There are 8 hidden switches. A switch that is on adds its own fixed numbers to the row, and there is some noise. The rows also spread widely along 9 directions, which tell nothing about the answers.
Some rows, each with its switches (1 for on, 0 for off) after it:
[-39  -6   7 -44  -5  19 -27   0  12  10   9   9 -23  -6  31 -18  -5 -16
 -15 -10  43  -4 -10 -16   1  -1]
0 0 0 1 0 0 0 0
[  2 -23  22 -14  29   8 -30  13   2   8  -3  11 -17  21  11   8   3 -24
 -17  23 -28 -41  -7 -17  20  25]
1 1 0 0 0 0 0 0
[ 53 -19  27  22   9 -29   0  -8 -28   6  10  -7  18  13 -13  13 -19  17
   5 -30 -58 -19 -23 -26  -4  -3]
1 0 0 0 1 0 1 0
[  5  20 -24   6   0  -3   1 -17 -13  21  13  15  11 -13  -7 -42 -11   3
  12 -18  11  19 -46   1  -2 -15]
0 0 0 0 1 1 1 1
[-16 -19   6  14 -31  -5 -14 -35 -15 -12   4 -10  10  -4  -9 -16 -23  39
  16 -22   7   9  15 -14  -1 -11]
1 1 1 0 0 0 1 1
[ 47  17  11   4  20  -5   4  -8 -16  -3   3   9  -5  11 -28 -17  -2   4
 -14   5 -19 -13 -31   9  20  21]
1 1 0 0 0 0 1 1
[ -4 -10  20   3 -14  22 -37  -3 -25  12  21  27   1  -1  15  -4  -1 -42
  -6  18  -6  16  11 -19  14   5]
0 1 1 1 0 0 1 0
[-11  -4 -10 -20   8  -9   5  -4  -3  13   7  -4  12  -7   3 -31 -18  15
  -7 -11  18  18  -7   0  -3   0]
1 1 1 1 0 1 1 0
[  6  21  12 -37  26 -29   8  15  -3  -9  18  24 -15   1  -4  -5 -10   4
  -5 -24  31  13 -36  31 -12   4]
1 1 0 1 1 0 1 1
[ 32  34 -11  -4  28  11  -2   5  11  -6   9  22 -18   2 -27 -25   0 -22
 -14   8  15   1 -43  42   6  13]
0 0 0 1 1 1 0 1
[ -4  -5 -20  24  12 -10   0  -5  15   6 -10   1   9  -5 -22 -20   1   9
   8   5 -13   3  -7  31  -2  11]
0 1 0 1 1 1 0 0
[  3   9  17 -19  10  10 -17  10   6 -15  12  12 -20  19   0  -4  -3 -13
 -18   8  20  -1  -8  14  15  11]
0 1 0 0 1 0 0 1
[ 20  11  25 -43  30 -13  -5   7   5 -17   3  14 -31   9  -3  -7  -4   4
 -22 -23  28 -26 -34  16   8  12]
1 1 0 1 1 0 0 0
[-26   5  -7 -30   8 -43  25   7  -2  25  18 -15  33 -12  18 -14 -19  27
  11 -26  13  40 -20  -3 -19  -4]
1 0 0 0 0 1 1 1
[  3  18 -12 -25  19  -6  22  -1   4  11  18  -5  15  -2  16 -31 -16   4
  -9  -8  24  18 -15  -5   9   1]
0 1 1 0 0 0 0 1
[ 25  35  -9 -16  -9   4  17  -4 -26  13  24  15  14 -14  -6 -33 -17 -10
  -8 -16  24  45 -25   2  -9  -8]
1 0 0 1 0 1 1 0
[-45 -32   4  12  12 -12 -33  11  10  19  15  17   7   5  22   6  -3 -26
  16  11 -22  10  12  -3  -3   8]
1 1 1 1 1 0 0 1
[-31 -32   4  20  24  -5 -32  25   1  41  11  18   6   8  21   5  10 -38
   2  32 -49   4   2 -12   6  16]
0 1 0 1 1 0 1 0
[ -2 -27   7  21  -9   4 -28 -36  -4   4 -10 -25   5   1 -18 -25  -5  33
  -3  -1 -15 -23  -4 -10  28  11]
0 1 1 0 0 1 1 1
[-46 -16   3  -6  -5 -32 -14 -11  -5  19   1   0  17 -10   8  -9   3  22
  24  -7  -6  13  -9  -3  -7   7]
1 1 0 0 0 1 1 1
[  9  13   7 -40  40 -20  11  11   5   4   0  14  -6   0   5  -6   8  -1
 -12  -1  13 -22 -37  14  11  19]
0 1 0 0 0 0 0 0
[-47  -1   3 -29  18 -35  -1  27  13  30  23  -2   6 -11  28 -11  -2   0
   0 -13  20  29 -20   1  -6   1]
1 0 0 1 1 0 1 1
[ 32  -7  16   4  12  -3   2   4   5  -5  14 -11   5  17  -8   9 -17  -8
 -11  -4 -25   4   7   1  -5  14]
0 0 0 1 0 0 0 1

New rows. What belongs after each?
[-25   6 -22  -1   3 -29   7 -20  -2  24  -9   3  26 -23   0 -32   3  26
  27 -13   2   2 -26   3  -5   3]
1 1 0 0 0 1 0 0
[  5  -1  21  -4 -16  35 -43  -4   1 -20   1  12 -36  13 -14   2   1 -26
 -26  22  13  -9  14   6  20  17]
1 0 0 1 0 0 0 0
[ 47 -16  33 -22  28  -4  -3  21  -8 -13  18   5  -9  33  11  33 -27 -15
 -21 -17 -24 -21 -11 -16  -8   0]
0 0 0 0 1 0 0 0
[ 21   3  39 -18   4   0 -28  -9 -17 -21  -5  14 -20   3 -19   7  14   4
 -20  10   5 -26 -20  20  25  26]
0 1 0 0 0 1 1 0
[-29 -27  17 -18   4   9 -40  -8   4   4  -8   7 -20   0   1  -9   6  -3
 -13   8   5 -24  -9   4  12  15]
0 1 0 1 0 1 1 0
[ -7  -8  -5 -25  30 -35  23  26   1  17  22   1  18  11  16   5 -26   3
   4 -10 -13  25 -11  -8 -25  -4]
1 0 0 0 0 0 1 1
[-30   1   5  -6 -26  -1 -19 -24  -4 -10   3  10 -10 -14 -11 -18  -1  16
  11 -14  33  17  -1  17  -5   1]
0 1 0 1 0 0 1 1
[-14  -9   4   8   0  -4  -2  14  -6  28  12 -15  22   3   9 -13  -4  -8
 -10  18 -23  34  21 -13  12  14]
1 1 0 1 0 0 1 0
[ 40  26  -7  33  -9  -2  -1 -17 -34  17  21  13  29 -16 -18 -27  -3  -6
   7  -4 -13  24 -31   1  13  -5]
0 0 1 0 1 1 1 0
[ 21 -21  23 -29  18  -4   2  -7   5  -5  -5 -25  -3  18  10  -5 -20  29
 -22 -25  -7 -35  -5 -27  10   9]
0 1 0 0 0 0 0 0
[ 23   5  12 -26  15 -13  -3   2  -7 -14  11  21 -16   1 -13   1 -16   2
  -8 -27  19  -6 -35  21 -18  -6]
0 0 0 1 1 1 1 0
[-24   0  24 -13 -32   6 -42 -19  -1 -30   0  15 -19  -5 -12  14   8   1
   4   4  32  -4   2  26   6  15]
0 0 0 0 0 1 0 1
[ 29  14  -3  26  -7 -13   8 -20 -15   2  10   3  26  -6 -18  -6  -4   4
  21  -8 -23  14 -11   3  -5   6]
0 0 0 0 0 0 0 1
[  9  -3  26   1  11   0 -36  12 -20 -14  12  38 -15  10 -15  17   7 -28
  -9  29  -4   0 -10  28  17  16]
1 1 1 0 1 1 1 0
[ 25 -11  -3  48   7   2 -11 -15  11  -9 -14 -20   7  19 -40 -11  -1  20
  -1  18 -42 -14   3  23  23  23]
0 1 0 0 1 1 0 1
[-14 -33  -2  23   7  16 -35  -9  10  13   7   8  -2   9   5  -2  -9 -28
   5  15 -31 -13   8 -14   2  10]
0 0 1 1 0 0 0 1
[-21 -18  -2 -36  13 -16  -1  -1  -6   5  10  22   4   1  29   0 -26   0
  13 -27  12 -10 -10 -22 -22 -14]
1 1 1 0 0 0 0 0
[-10  -3 -24   8  29 -16   9   6  16  19  -8  -3  -4   1 -14 -36  -2  17
  -7   5  -6  -2 -22  17   7   8]
1 1 0 1 1 0 1 0
[  1  -8  -6  10 -10 -12   8 -10  14  -8   6 -30   5   9 -13 -14 -31  34
   3 -34   4  17   9   2 -15 -10]
1 0 0 1 1 0 0 1
[-54  -6  -5 -29  10 -14  -9  20  12  14  14   9   1   1  20 -11  -2   1
   1   7  29  29  -9  17  -4   0]
0 1 0 0 1 1 1 1
[ -3 -14  33 -20  25 -21  -4  28  13  -1  19 -12   4  18  15  22  -5  -5
  -9  -5  -9  12   9  11   0  19]
0 1 0 1 1 0 0 1
[ 40  -8   7  14   1   3   0 -18  -1 -19  -5 -14   2  11 -28  -7 -22  23
  -7 -25 -12 -10  -3  14  -5   2]
0 1 0 1 1 1 0 0
[-27  11 -35  -5  11 -19  13 -10  15  15  -6  -9   7 -13 -16 -41  -6  33
   5   2  18  13 -31  21   0   3]
1 0 0 0 0 1 1 1
[ -4  30  17 -24 -25  -3 -11 -20  -9  -3   3  -1  -3 -21   2 -20  13  12
  -7 -15  46   2 -21   0  23   9]
0 0 0 0 0 0 0 0
[-43 -14  10 -17  -6 -12 -31  -1  -5   6  12  31  -9 -16  13   5   7 -17
   7   3  24   7  -5   6  -8   2]
0 0 1 1 0 0 1 0
[ -4  28 -18  -5  -5   0   8  -4 -15  15   8  17  12 -18 -11 -38  -4  -5
   1   3  20  40 -16  19  -1   2]
1 1 0 1 0 1 1 0
[ 32  -5  -2 -13   6  -5   7 -38  -7  -5 -11 -18  -2   6 -24 -41 -30  53
  -6 -43   1 -32 -39 -14   1  -5]
1 1 0 0 0 1 1 1
[ 33  17  10 -15  -6  -2   4 -20  -4 -35  15  14 -13   0 -23  -4 -22   9
  -4 -30  36   6 -11  26 -14  -3]
0 0 1 1 0 0 0 1
[ 21 -14  12 -12  35  -2  -5  18   2   4   4   8   2  18   0  10 -11 -23
 -14  14 -32 -10  -1   3  -2  23]
1 1 0 1 0 1 0 0
[ 47  19  20  -5 -10   9 -10 -21 -15 -32   1   7 -18  -1 -42  -7  -6  11
 -21  -9  17  -5 -16  30   7  10]
0 0 0 1 0 1 1 0
[ -6  -3   9  18 -24  33 -29  11 -11   5  16   7   3   7  -9   1   2 -40
 -18  45  -9  42  29   9  14  16]
0 0 0 1 0 1 1 0
[  2  13  18   0 -29 -19 -18 -23 -24 -22   5  10   5 -20 -28   1   7  22
   9  -6  27  13  -9  30   8   7]
1 0 1 0 0 1 1 0
[-32  -9   2   7 -25 -11 -41 -28 -17  -5  14  38  -5 -19  -5  -3  -3   2
  32 -20  22   4 -24  11 -13 -18]
0 0 1 0 1 1 1 1
[-41   0  -5 -21 -10   3 -28 -23   5   7 -14   9 -10 -16   3 -32  11  10
   6  -2  28 -18 -22   0  14  10]
1 1 0 0 0 1 0 0
[ 22 -10  12 -37  34   9  11  14  20 -11   1 -29  -7  35   0  -6 -27  14
 -38   1  -1 -14  -1   0  12  18]
0 1 0 0 0 1 0 1
[-41   2 -20  -4  -6   5 -14   4  12  15   7  12  -2  -4  15 -19   1 -11
   7   6  24  16  -8   0   1  -9]
0 0 0 0 1 0 0 0
[ 30  10  -8  -3  19   6  15  24 -21  12  32  22  13  16   5  -4 -26 -37
 -15  21 -11  37   0  -7  -3  -4]
1 0 1 0 0 0 1 0
[ -8 -25   6  25  -8   0 -25 -18   9 -29 -12   6 -19  10 -40   5  -6  17
   8  11 -14  -8  17  33  -6  13]
0 1 0 1 0 0 1 1
[-21  -6  18 -23  19 -14 -21  23   9   5  16   4 -14   7   4   4  -2 -11
 -14   5   9  12 -17  18   0  13]
1 0 0 1 1 1 1 1
[ 12 -13  21   5  -1  25 -25  16   3  -7  20  -6  -9  33   8  13 -19 -26
 -23  14 -13   7  17 -13  13   6]
0 0 0 0 1 0 0 1
[  6 -26  16  11 -13  28 -33  -7  -5 -28  -3  13 -18  27 -14  19  -9 -14
  -8  21 -16 -14  33   1   7  11]
0 1 0 0 0 0 0 0
[ 15  -2   4  31  -9  14 -15 -15  -9   2   0 -10   7  12 -24 -20  -1   3
  -9  22 -23   8   7  -1  25  16]
0 1 0 0 0 0 1 1
[  6   1   4 -24  32 -32  14  10  -6  35  20   1  15  -7  20 -17 -16  -1
   1 -27 -14   8 -40 -21 -14   2]
1 0 0 1 0 0 1 1
